Every row belongs to one group in each of 4 separate groupings. Each group adds its own fixed numbers to the row, and there is some noise. The rows also spread widely along 11 directions, which tell nothing about the answers.
(in the rows, 128 means zero)
Some rows, each with its group in each grouping after it:
[108 119 102 139 110 163 124  70 119  71 176 104 115 144  74 153  99 175
 127  46 184  72 124  84 148 131 121 142]
Nobil z667 (0) (4)
[113 124 103 128 143 129 142 135 151 120 141  94 138 135 139 101 111 130
 135 173 165 153 110 142 190 123 124 145]
Nobil z520 (2) (1)
[100 123 146 153 161 106 134 129 138 105 126 121 137  99 126  88 150  92
 144  86 155 133 164  90 145 156 170 112]
Tar z951 (1) (0)
[125 117 113 167 160 136 158 110 162  26 208  55 126 105 128 109 113 173
 142  86 244 109 164  45 216 209 162 138]
rega z667 (3) (3)
[ 82 123 123 132 101 115 127  87 107 116  98 158 134 120 104 110  86 142
  97 145  66 142 105 134 154  88 109 149]
Tar z951 (2) (2)
[180 165 141  62 126 160 155 120 120 171 145  68 125 123 143 134 144 138
 162 130 108 116  98  94 113 123 128 127]
beseb z520 (0) (2)
[ 82 121  85 100 166 164 147 119 131 155 126 100 180 143 131 122 134 111
 136 121 126 108  98 128 164 134 146 157]
beseb z667 (1) (1)
[157 143 119 138 168 165 128 121 155 192  90 139 103 119 133 144 143 138
 144 132 147 152 133 124 105 130 136 136]
rega z667 (3) (3)
[109 139 140 130 107 117 108 142 150  97 147 118 107 120  91 123 110  84
 150 117 124  85 141 145 114  60 128 145]
rega z520 (1) (4)
[129 156 109 102 112 136 129  87 111 163  76 134 117 157  98 154 131 157
 119 167 107 155  79 165 139  79  66 134]
beseb z951 (3) (0)
[150 108 134 142 188 147 158 138 166 113 119  80 136  80 154  65 117 114
  88 122 169 143 140  87 127 180 176 139]
beseb z951 (0) (0)
[ 70 104 103 125 129 164 133 125 125 156 117 165 153 141 123 134 108 152
 103 144  98 127 127 114 139 109 121 139]
Tar z667 (2) (4)
[152 127 151 108 109 151 133 166 153 156 131 132 114  96 147 114 134 148
 131 161 114 145 171  90  81 125 152  92]
beseb z951 (0) (0)
[ 77  94 191 100 164 161 140 181 112 153 105 121 161 109 143  96 190  61
 108  63 109 122 172  57  45 154 139  38]
Tar z951 (2) (1)
[124 129 105 139 218 166 165 124 153 112 153  58 149 127 137 111 134 104
 130  74 210 102 127  86 170 179 170 171]
rega z520 (1) (4)
[147 152 119  99 195 150 131 138 143 231  92 118 133 119 131 112 175  70
 181  92 122 132 120 134  94 117 174 136]
Nobil z951 (2) (4)
[ 51 102 149 135 130 115 124 170 125 140  97 180 149 120 136 108 147  86
 128 153  88 150 162 130 103 103 130  87]
beseb z520 (1) (4)
[126 123  96  94 128 148 139 117 134 183 132 114 132 147 122 105 111 145
 145 145 115 147 106 129 148 107 135 143]
rega z520 (2) (4)
[ 57 115 150 145 116 141 109 221 165 148 106 223 134  98 141 146 134  96
 122 194  62 127 210 129  59  70 148  97]
beseb z951 (0) (4)
[126 161 162 106 133 130 125 162 136 119 101 124 122 108 127 163 166  95
 144 162  98 107 139 130 105  73 104 116]
beseb z667 (2) (0)
[167 154 125 121 154 174 117 153 177 165 137 105  97 116 116 135 115 111
 134 112 160  94 138 127  89  93 134 163]
Tar z951 (2) (4)
[105 129 155 133 125 118 126 127 135  84 132 128 123  91 103 113 119 102
 129  94  95  96 156  91 121 103 153 130]
rega z951 (2) (4)
[164 122 189  93 152 158 162 136 128 119 132  65 130  80 154  92 155 115
 116  81 123 114 145  39  91 167 154  94]
beseb z520 (2) (0)
[ 85 105 161 192 139 130 114 119 140  75  98 174 111  87 113 129 130 123
 107  93 143 120 181  91 110 132 145 110]
Nobil z667 (3) (0)
[161 156 157 131 159 120 127 121 145 149 106 129 111  73 140 123 147  94
 168 110  97 118 142 102 107 119 177 137]
Nobil z667 (0) (3)
[130 154 146 128 208 142 140 164 162 157  85 117 144  89 154 121 142  41
 134 135 100 101 124 141 105 100 168 182]
beseb z520 (1) (4)
[109 108 161 124 180 165 144  74  80 116  73  96 135 119 103 110 163 107
  79   5 142 122 113  71  78 173 110  89]
beseb z951 (2) (2)
[ 68 109 177 120 132 144 134 150 101 131  69 172 141 120 119 140 146  93
  86 126  48 126 143 108  68  79 100  91]
rega z520 (2) (4)
[158 137 164 139 112 122 118 137 154 120 119 123  80  97 124 114 134 138
 138 131 151 159 165 100 106 129 130  91]
rega z951 (3) (1)
[101  90 128 140 150 141 140 163 158 116 111 113 134 112 134  73  90 105
  65 165 144 147 134 130 113 116 127 129]
rega z951 (1) (4)
[147 120 106 120  97 117 130  84 132 147 124 127 112 112 124  88  78 170
 131 161 112 156  96 129 165 110 141 157]
Nobil z667 (1) (4)
[102 130 166 117  98  93 152  87  83  21 120  85 133 109 118 120 106 143
  88 158 103 128  79 101 181 104  67 115]
Nobil z667 (3) (2)
[ 91 113 123 105 130 148 138 152 123 159 115 130 138 158 129 124 142 133
 119 161 137 157 117 133 119 113  84  93]
beseb z520 (3) (4)

New rows. What belongs after each?
[135 133 155 132 144 113 135 175 172 150 126 134 124  83 174  91 149 107
 170 177 122 167 169 109 140 144 176 109]
beseb z520 (3) (1)
[131  69 109 127 194 159 173 124 148 135 145  45 151 120 162  38 134 150
 104  99 234 186 124  56 169 245 167  87]
rega z667 (3) (1)
[148 162 120 119 100  85 102 103 145 176  98 150  97 111 104  98  99 106
 164 165  77 149 101 178 139  53 136 167]
Tar z951 (1) (4)
[ 83 137 149 142 191 171 155 164 140 150  96 157 164 107 168 162 166 102
 132 140 106 126 158  91 130 141 161 130]
Nobil z520 (3) (1)
[168 134 137 119 121 160 137  97 146 115 151  82 107 110 113 113  91 144
 109  97 146  96 114  96 120 118 132 162]
Tar z520 (0) (0)
[160 134 126  90 154 199 154 174 160 177 159  71 127 138 154 130 127 140
 128 155 178 118 117 104 105 123 118 131]
Nobil z520 (3) (4)
[160 111 141 107 110 160 140 137 144 135 135  90 111 113 138  95 100 156
  91 146 154 150 123  97 100 133 117 102]
Nobil z951 (0) (1)
[141 140 112 110 153 139 136 129 153 213  59 142 129 121 130 107 122 112
 120 190  81 169 100 169 116  81 133 154]
rega z951 (3) (0)
[119 153 122 106 117 154 134 167 163 127 160 108 129 134 138 154 127 134
 155 181 140 111 136 133 151  96 113 140]
beseb z520 (3) (1)
[ 84 127 113 142 175 164 150 163 165 134 123 147 164 102 144 135 126 121
 121 154 106 113 172 100 149 125 185 162]
rega z951 (2) (0)
[124 142 119 122 109 125 123 109 145 130 140 121 126 112 108 108 104 123
 144 124 115 110 130 125 145  96 152 160]
Tar z951 (1) (0)
[103 132 124 119 114 134 143 110 118  93 125 120 134 130 109 134  97 148
  94 149 109 121 112 114 154  96 105 148]
rega z951 (1) (4)
[ 90 135 130 150 156 119 120 113 122 131  66 153 124 137 106 136 152  89
 124 124 135 144 121 164 124  98 101 127]
beseb z520 (1) (0)
[104 119 134 139 154 137 141 110 116 101 100 119 134 126 114 123 148 130
  98 102 153 142 133 101 125 149 114 100]
beseb z951 (0) (0)
[150 115 181  97 136 197 163 138 123 110 148  79 129 100 150 131 145 156
  96  79 139  99 157  21  82 169 133  91]
beseb z520 (2) (0)
[144 147 114 123 168 137 137 139 170 163 142 108 132 100 145 107 121 112
 164 143 131 117 125 116 158 124 178 173]
Tar z667 (3) (4)
[122 141 113 108 155 155 155 140 134 183  93 135 148 130 165 147 144 145
 132 196 108 168 121 119 159 132 137 135]
rega z667 (1) (1)
[144 127 140 118 166 128 137  97 111 137  76  89 117 117 116  90 137 102
  98  97 143 157  90 128  98 140 107 110]
beseb z951 (0) (2)
[123  96 160 105 120 121 135 121 109 142  87 111 122 123 113  75 132 101
  95 123  99 160 112 119  78 106 106  76]
rega z520 (0) (0)
[ 86 132 150 134 107 151 125 134 116  99 112 169 127 120 110 168 130 144
 104 125  90 110 162  95  91 103 101 101]
beseb z951 (0) (3)
[ 78 129 152 143 156 133 123 125 118 131  68 161 140 119 120 139 155  77
 118 105 100 127 135 134 103 110 121 121]
beseb z520 (1) (1)
[104 145 100  91  74 103 112 147 141 112 168  93 116 157  83 115 104 118
 165 182 128 121 108 179 154  40  85 125]
rega z951 (2) (2)
[ 88 112 125 146 151 186 132 111 119  92 125 107 122 150  95 146 118 128
  87  67 183  92 121 115 104 119  86 129]
Nobil z520 (2) (2)
[121 145 154 103 168 127 131 159 147 140  86  99 142  98 139 117 158  51
 134 152  97 112 108 146 109  94 125 130]
beseb z667 (3) (1)
[126 114 183 109 146 119 162 138 109  93 114  84 139  98 161  88 161 119
 109 127 132 166 134  63 142 179 121  69]
beseb z520 (2) (1)
[133 126 158 159 192 115 166 107 122 106  63 114 139  86 168  89 119 108
  76 151 126 174 104 107 158 158 131 147]
Nobil z520 (1) (3)
[108 126 149 103 152 134 142 101 126 131 111 108 162  82 130  89 125  76
 140  78  48  89 113  95 133 122 186 161]
beseb z520 (2) (1)
[102 106  90  98 167 144 163  90 114 154 123  79 171 148 126  82 123 120
 121 107 130 147  80 114 177 159 149 142]
rega z520 (0) (1)
[119 122 153 134 211 156 151 153 140 142  82 104 144  98 153 104 148  62
  98 109 130 127 125 118  83 145 146 132]
beseb z520 (0) (2)
[130 120 147 125 175 152 140 160 156 178  83 131 132  86 165  89 127  87
 114 156  94 150 134 129  93 123 159 141]
beseb z520 (2) (2)
[148 144 131 128 168 134 126 171 186 209 108 146 131  62 174  87 118  75
 168 178  76 133 150 135 110 105 217 179]
Tar z667 (1) (2)
[113 134 158 148 173 182 156 134 122 128 112 132 130 133 150 163 155 153
  99 106 168 138 153  64 117 169 100 103]
Tar z520 (3) (3)
[140 167  79 124  89 125 111  78 139 133 135 128  96 154  79 156 101 174
 167 151 148 128 102 168 183  68 101 168]
Nobil z951 (2) (0)
[137 148 136 156 142 117 117 109 130 116  87 133  85 123 109 133 131 130
 123 135 164 162 124 147 127 106  93 120]
Nobil z951 (2) (2)
[104 141  94 112 195 159 152 115 122 159 123 105 164 149 127 144 148 114
 136 108 146 111  94 115 160 138 133 158]
Tar z667 (0) (4)
[131 126 165 129 135 144 127 107 116 123  73 143 110  97 119 137 119 123
  84 117  87 120 114 109  89  94 108 130]
Nobil z667 (2) (4)
[ 99 144 123 164 180 147 148 148 146 136  95 161 132 122 161 158 147 143
 130 177 150 167 151 122 161 149 127 137]
beseb z520 (3) (2)
[117 125 149 137 155 124 135 128 132 112 117 117 124  93 133  97 147 110
 136  98 140 143 155  90 124 156 151 101]
beseb z951 (2) (2)
[ 75 138  99 172 209 117 138 106 134 117 107 118 146 143 120 115 148  88
 144  99 189 143 113 147 192 153 130 156]
Tar z520 (3) (2)
[120 118 103 133 163 120 119  99 139 167  85 107 116 153  96  76 108  87
 112 120 161 156  68 187 131  95  93 152]
Tar z520 (3) (4)
[132 134 115 135 160 164 109 117 160 174  89 142 113 111 105 128  99  96
 110 111 105  94 108 156  95  71 136 191]
Tar z667 (2) (4)
[128 123 117 135 139 153 124  88 155 148 111 134 121  95  98 102  83 123
 121  84  91  97 126 114 117 104 182 185]
rega z951 (3) (4)
[167 151 159  93 149 120 142 111 125 186  89 103 122  98 137  97 156  88
 161 116  82 142 114 113 107 112 163 131]
rega z520 (1) (0)
[124  97 122  98 122 167 137 141 125 152 137  94 121 152 130 110 142 161
 113 132 178 159 128 101 102 149  81  62]
beseb z667 (2) (3)
[ 72 119 132 176 183 124 150 121 132  85  84 157 157  91 139 121 127 116
  93 136 113 140 151 101 172 143 160 150]
Nobil z951 (2) (0)
[152 153 131 124 123 105 125  76 130 138  76 129 110  85 114  97  85 114
 122 153  55 138  82 157 143  70 142 187]
Nobil z951 (2) (2)
[166 178 136 122 122 134 119 159 161 129 129 115  81 120 117 164 129 122
 149 179 144 128 140 154 105  69 102 136]
rega z951 (0) (2)
[178 110 108 149 120 151 108  98 175 145 135 100  64 116  97  75  64 141
 117 104 184 139 122 149  93 111 140 159]
rega z520 (0) (2)
[ 93  92 115 117  79 140 134 101 108 138 147 150 129 142 116  99  96 190
 123 132 110 158 130  92 148 125 124 103]
Nobil z520 (2) (4)
[ 83 131  78 122 135 132 130 149 158 154 118 132 142 161 118 123 116 129
 137 204 145 164 114 179 176  93 108 140]
rega z951 (3) (1)
[145 167 150 107 173 157 133 217 176 195 118 120 125 118 159 148 185  81
 165 177 147 134 163 129  83 100 132 105]
Tar z951 (3) (0)
[ 77 113 124 122 145 128 144 129 110 120 130 104 152 144 126 100 139 103
 134 121 153 140 114 125 148 127 116 107]
Nobil z520 (1) (2)
[113 114 139 162 120 110 122 121 149 117 108 162 105  98 122  98  93 124
 119 144 109 149 152 124 134 107 154 146]
rega z520 (1) (4)
[121 137 175 126 113 104 148 130 118 127  75 166 135  75 163 115 117 143
 104 205  32 174 130  96 134 106 129 114]
Nobil z951 (3) (3)
[ 99 103 137 149 120 137 111 114 130 111 119 140 106 134  91 106  99 117
  91  92 145 124 128 129  93 100  98 117]
Tar z520 (0) (4)
[112 113 128 140 137 142 125  97 120 161  95 153 125 113 130 115 139 139
 139  97 132 154 137  99 126 151 154 110]
Nobil z667 (1) (1)
[106 139 148 102 119 126 126 160 128 151 111 142 138 118 131 133 135  98
 130 177  66 123 122 137  99  69 103 112]
Tar z667 (0) (3)
[158 149 157 104 141 128 113 133 143 192 101 125 105  96 127 117 176  79
 194  90 105 128 150 112  81 115 175 104]
rega z667 (1) (1)
[ 54  81 168 114  97 130 130 191 108 111 110 160 139 133 133 108 150 130
  81 168 109 173 171  96  79 116  74  19]
beseb z951 (2) (4)
[121 122 156 139 158 138 132 121 120 140  92 128 114 123 122 121 166 109
 129  89 156 151 143 104 102 136 121  88]
Nobil z520 (2) (0)
[107 153  86 101 122 156 124  87 107 178 145 137 124 184  91 174 161 168
 195  83 152 127 121 123 158 122 109 121]
beseb z520 (2) (4)
[119 104 127 137 140 163 141 101 136 156 109 139 131 111 137  98 104 155
 108 113 116 147 130  96 119 153 144 135]
beseb z520 (3) (3)
[114 142 109 113 198 161 126 159 163 199  89 115 151 121 131 129 160  45
 157 121 120 104 122 158 100  97 166 162]
rega z667 (1) (1)
[114  95 131 131 137 113 146 100 130  56 128  58 130 121  98  64  87 102
  72 115 156 122  91 130 149 117 106 138]
rega z520 (0) (0)
[ 77 119 115 144 136 162 113  99 120 117 104 134 120 150  69 146 122 114
 110  65 145  99 126 137  94  96  99 129]
rega z951 (3) (2)
[ 89 135  93 136 149 114 130 126 139 149 116 135 140 151 113 120 137 111
 164 154 143 151 128 160 174 103 135 144]
rega z520 (1) (0)
[101 150 112 110 111 118 142 153 125 157 101 153 135 159 154 154 140 160
 138 252 118 201 115 162 181 102  75 111]
beseb z520 (1) (1)
[150 148  82 119 170 128 139 126 161 156 150  74 124 141 133 104 120 124
 159 150 201 140  95 146 188 133 133 169]
Tar z667 (1) (4)
[115 168  86 117 131 126 132 167 156 163 142 148 121 159 130 168 147 157
 181 218 146 166 145 152 184  92 114 130]
rega z951 (2) (4)
[132 136 107  90 129 152 154 146 141 161 140 100 144 140 151 120 112 150
 127 197 119 147 101 132 148 114 109 139]
beseb z520 (0) (3)
[151 135 136 102 147 122 150 127 134 118 133  65 121 124 127  95 123 114
 126 139 143 140  98 117 154 118 114 135]
rega z520 (2) (4)
[ 82 131 112 130 171 159 155 183 139 155 105 148 159 148 174 166 166 146
 124 225 158 180 138 123 170 141 103 100]
Nobil z667 (3) (1)
[132 136 208 140 126  95 129  75  90  66  67 136 105  66 114 128 152 112
 110  73  67 134 138  64 118 133 128  92]
rega z667 (2) (1)
[ 94 106 128 151 160 125 137 141 139 123  93 147 137 112 131 113 141 114
 110 149 130 156 152 118 128 133 142 109]
rega z667 (0) (0)
[132 154 178 180 186 151 145  90 141  49  66 130 119  58 130 160 116 112
  66  83 112  88 138  80 128 143 144 182]
beseb z951 (3) (1)
[ 82  85 133 122 125 117 122 130 115 121  90 133 133 127 111  81 123 111
  90 136 118 158 113 135 110 111  94  88]
beseb z667 (2) (4)
[145 122 171 108  85 167 125 113 125  98 120 117 104  98 108 134 101 147
  76  98  96  96 134  85  62 106 107 110]
beseb z951 (0) (1)
[ 71  94 114 111 133 161 130 160 122 154 123 128 142 165 116 112 153 130
 113 125 166 157 144 121  96 133  81  56]
beseb z951 (2) (3)
[ 89 125 116 138 180 171 149 150 155 105 134 121 162 102 137 134 115 114
 103 118 122  83 149  92 143 133 165 174]
beseb z951 (2) (4)
[ 83 133 109 156 200 132 132 181 146 158  86 155 137 149 134 140 173  86
 131 162 182 172 148 157 121 123 114 101]
Nobil z951 (0) (4)
[120 133 141 141 135 159 150 123 135  97 118 123 130 110 139 141 104 164
  89 154 131 129 130  93 141 127 109 138]
Nobil z951 (3) (3)
[ 68 135 137 189 169 115 117 131 157 102  93 191 131  87 117 140 124  81
 143 117  81 108 179 131 141  97 175 171]
rega z520 (2) (3)
[174 159 187 149 171 171 162  96 142  48 105  97 119  46 149 158 107 138
  65  86 106  76 141  39 118 164 162 179]
beseb z951 (0) (1)
[169 141 131 149 149 168 146  98 143 136 103 121 102 103 145 136  88 166
  93 148 141 145 112 110 129 131 130 172]
Nobil z520 (0) (2)
[110 126 145 162 119 170 117 140 157 123 126 168 104 107 125 156 115 141
 125 113 132 113 188  97 101 119 151 133]
rega z520 (1) (1)
[119 138 133 126 116 158 120 136 151 133 142 142 117 111 111 138 101 135
 122 120 105  94 148 106 110  89 137 154]
Tar z951 (2) (4)
[128 124 151  97 131 100 146 103 103 135  73 116 140 103 129  96 137 108
 108 158  61 161  92 119 128 102 124 111]
rega z667 (0) (0)
[109 133 153 129 135 180 143 161 137 134 124 150 133 115 148 165 125 136
 110 145 111 103 157  88  99 104 131 135]
Nobil z520 (1) (4)
[143 119 135  97 123 130 145 130 135 134 119  94 129 112 130  99 118 127
 114 161 109 139 110 115 121 108 128 118]
rega z667 (0) (0)
[116 125 134 111 167 161 156 130 116 146  88 100 145 145 140 128 149 119
  92 141 149 147 104 121 120 133  91 115]
beseb z520 (1) (0)
[ 93 137 142 136 106 150 112 132 141 108 122 153 118 109  99 146  95 114
 107 123  86  84 142 130  99  63 115 154]
Tar z951 (2) (2)
[143 148 113 106 137 148 138 114 137 171 104 124 125 125 119 133 131 143
 137 145 104 140 120 124 135 102 135 147]
rega z951 (2) (0)
